There are 3 nested groupings, the coarsest first. Each group lies inside one group of the grouping before and may be the whole of it. The rows also spread widely along 2 directions, which tell nothing about the answers.
(in the rows, 128 means zero)
Some rows, each with its group in each grouping after it:
[116 172 111 118 147 86 93 120 111 165 109 95 126 130 134 78 101 99 116 113 106 59] => j75 Fefeg j125
[143 150 107 123 137 103 91 140 131 145 122 113 148 107 142 46 95 119 130 112 69 60] => j555 Kaz j154
[120 186 112 93 99 86 73 117 76 151 121 142 136 139 98 89 106 93 122 147 146 78] => j644 Biv j326
[110 170 115 96 103 87 60 126 76 156 110 145 119 143 101 99 119 107 127 159 157 102] => j644 big j430
[75 179 86 106 131 85 98 141 88 185 123 106 137 112 120 81 101 96 113 122 124 74] => j555 zar j741
[88 188 94 99 119 86 75 146 77 185 116 126 135 119 122 102 89 122 116 130 132 72] => j555 fabom j753
[123 174 114 127 125 86 98 134 98 150 106 111 130 128 128 100 109 110 119 109 119 68] => j75 Fefeg j410
[184 113 93 140 86 92 97 162 107 126 128 155 145 103 122 68 137 171 118 100 82 113] => j555 fabom j267
[162 141 105 142 112 92 101 133 107 134 114 121 134 126 131 87 122 121 112 95 97 88] => j75 Fefeg j697
[138 143 103 126 134 98 92 144 126 143 119 114 131 103 145 58 89 126 129 115 77 62] => j555 Kaz j974
[168 130 104 116 55 88 83 138 83 118 123 172 143 125 85 97 142 138 111 120 132 135] => j644 Biv j60
[166 122 89 138 95 86 97 156 108 138 128 157 142 116 126 70 125 163 121 108 91 103] => j555 fabom j579
[135 154 108 136 88 100 104 148 90 142 101 147 140 125 106 111 139 135 124 120 111 87] => j75 nik j798
[136 158 118 114 129 81 78 124 111 138 132 131 127 139 113 65 105 96 130 147 107 94] => j644 big j651
[118 184 112 95 96 95 75 117 72 159 122 137 133 140 96 92 104 95 115 143 144 81] => j644 Biv j601
[94 182 96 106 142 93 81 139 106 167 113 107 134 106 138 80 84 113 125 119 110 47] => j555 Kaz j920
[126 168 105 125 110 90 90 127 84 157 104 113 124 128 121 110 114 116 114 102 128 79] => j75 Fefeg j697
[103 186 110 88 85 83 72 121 59 159 117 140 132 134 84 111 109 102 116 144 167 94] => j644 Biv j60
[111 171 105 103 117 102 81 140 101 166 109 122 132 105 125 77 100 126 126 118 106 63] => j555 Kaz j154
[187 104 102 132 53 86 83 149 101 108 125 186 122 132 89 90 157 157 119 123 107 158] => j644 big j651
[93 186 111 89 102 81 65 125 71 164 114 136 113 146 91 109 108 102 122 154 159 102] => j644 big j651
[176 108 81 137 56 92 98 166 89 135 119 179 135 115 113 93 146 189 115 101 104 128] => j555 fabom j579
[131 151 105 126 103 88 91 133 97 156 102 122 123 130 121 100 127 127 112 101 116 88] => j75 Fefeg j125

New rows, each followed by its group in each grouping:
[130 152 90 119 108 87 85 155 95 161 121 146 142 111 127 88 104 142 117 118 107 93] => j555 fabom j753
[175 119 104 153 70 102 111 159 103 116 108 164 146 122 108 101 154 152 125 108 92 107] => j75 nik j798
[185 107 106 125 60 97 76 145 98 111 120 184 126 132 96 90 158 153 119 133 125 148] => j644 big j430
[121 170 108 114 152 85 90 138 110 161 128 106 143 112 139 57 88 115 126 127 94 53] => j555 fabom j267
[166 145 113 116 99 96 86 123 102 126 136 148 144 133 108 67 112 105 119 127 102 96] => j644 Biv j601
[89 178 89 112 158 82 104 134 111 176 133 95 146 112 137 56 89 80 118 126 95 59] => j555 zar j741
[115 167 110 98 84 82 69 134 71 151 116 153 114 143 86 108 120 119 122 148 148 116] => j644 big j651
[132 157 109 127 132 88 94 127 112 155 112 106 130 131 133 78 111 107 115 106 99 73] => j75 Fefeg j125
[203 110 101 126 38 95 89 142 91 102 130 194 144 130 91 91 157 154 116 117 116 141] => j644 Biv j326
[195 117 103 158 97 94 105 141 117 115 123 135 137 118 135 80 136 140 112 83 83 106] => j75 Fefeg j697
[132 140 83 120 84 98 83 156 98 147 110 146 129 101 120 101 122 159 116 100 111 92] => j555 Kaz j920
[96 186 99 105 146 82 88 134 91 178 123 111 138 123 135 74 80 114 129 132 116 52] => j555 fabom j579
[188 125 111 158 121 89 114 142 135 111 120 127 145 117 145 67 125 121 122 97 69 88] => j75 Fefeg j410
[138 139 92 126 118 99 90 149 118 140 117 128 137 100 137 72 106 141 121 101 89 75] => j555 Kaz j920
[141 150 109 129 130 87 98 128 118 151 114 108 132 127 131 75 116 113 117 106 92 77] => j75 Fefeg j125
[132 159 116 105 116 82 77 127 101 142 129 135 123 142 108 76 109 102 125 147 117 102] => j644 big j651
[159 110 77 144 98 88 115 157 122 134 138 145 149 102 121 60 139 137 113 97 74 116] => j555 zar j741
[173 121 111 124 95 95 75 135 109 119 123 161 130 133 107 73 139 126 124 140 112 126] => j644 big j430
[194 115 107 131 74 100 93 134 107 108 138 170 147 130 103 65 134 130 118 117 93 121] => j644 Biv j601
[101 175 99 114 158 95 84 135 120 162 116 99 140 103 147 63 74 105 126 117 92 41] => j555 Kaz j920
[191 108 107 135 80 86 88 143 117 105 135 171 130 133 103 70 142 142 123 128 91 141] => j644 big j651
[113 165 92 112 114 83 87 145 84 170 118 137 133 122 123 88 100 139 121 125 124 76] => j555 fabom j579
[206 95 88 156 106 91 100 164 137 116 142 159 160 105 142 48 123 157 119 98 48 113] => j555 fabom j753
[174 124 117 129 121 94 80 132 123 117 131 146 134 132 118 55 126 114 128 142 101 109] => j644 big j430
[101 165 89 121 162 86 108 139 122 168 139 94 147 109 138 47 94 83 115 122 84 65] => j555 zar j741
[181 116 93 148 60 94 99 150 89 126 109 155 128 124 114 114 152 161 105 83 112 123] => j75 Fefeg j697
[182 105 98 144 106 99 100 155 137 120 124 139 138 97 142 53 115 156 124 100 55 92] => j555 Kaz j974
[148 140 106 111 72 84 76 141 87 132 122 164 116 138 91 99 133 133 123 139 126 133] => j644 big j651
[176 119 111 125 90 91 76 136 107 118 121 167 131 134 107 75 141 134 126 142 115 128] => j644 big j430
[176 122 104 145 111 92 103 136 124 130 114 125 135 124 133 69 133 134 115 93 79 96] => j75 Fefeg j125
[143 135 101 126 110 98 91 152 118 141 113 128 128 103 139 70 103 144 124 110 83 81] => j555 Kaz j974
[181 115 88 134 60 89 91 172 89 130 120 172 137 105 111 93 148 186 113 99 104 128] => j555 fabom j267
[194 109 99 127 31 100 86 143 79 114 131 194 136 130 81 97 155 156 109 109 119 146] => j644 Biv j601
[166 109 79 147 118 91 118 157 136 129 144 133 154 103 136 41 126 126 113 99 55 107] => j555 zar j741
[168 121 94 128 63 106 90 162 105 130 112 165 136 102 116 84 141 174 119 92 88 111] => j555 Kaz j154
[188 112 99 139 93 108 98 159 129 119 123 152 146 100 130 57 128 159 123 95 60 101] => j555 Kaz j154
[173 109 91 136 72 97 92 162 109 123 115 158 126 99 126 83 131 173 117 97 80 111] => j555 Kaz j974
[125 163 99 116 124 84 87 147 97 159 125 122 140 111 130 74 105 134 120 120 108 76] => j555 fabom j267
[147 141 107 116 82 82 75 137 93 134 124 158 120 139 94 88 129 124 124 139 125 124] => j644 big j651
[202 98 104 141 70 87 88 146 119 99 137 177 130 133 103 71 147 148 121 122 87 148] => j644 big j651
[187 121 112 159 111 87 112 145 131 114 119 133 142 118 141 73 128 127 122 91 73 92] => j75 Fefeg j410
[93 187 111 118 103 98 96 141 73 167 94 127 134 130 104 122 119 111 126 133 138 64] => j75 nik j798
[136 144 82 117 80 89 82 161 81 161 118 160 141 114 116 105 120 160 113 110 119 110] => j555 fabom j753
[183 120 102 122 45 90 86 145 82 111 125 181 140 122 82 93 149 150 111 116 126 146] => j644 Biv j60
[140 140 82 121 76 86 82 163 83 156 116 168 139 112 112 106 123 164 113 110 118 116] => j555 fabom j753
[116 181 119 127 150 83 100 129 109 151 108 97 134 126 142 85 93 88 125 118 107 51] => j75 Fefeg j410
[114 174 120 100 140 88 66 113 98 154 119 123 126 140 116 70 101 85 133 164 133 82] => j644 big j430
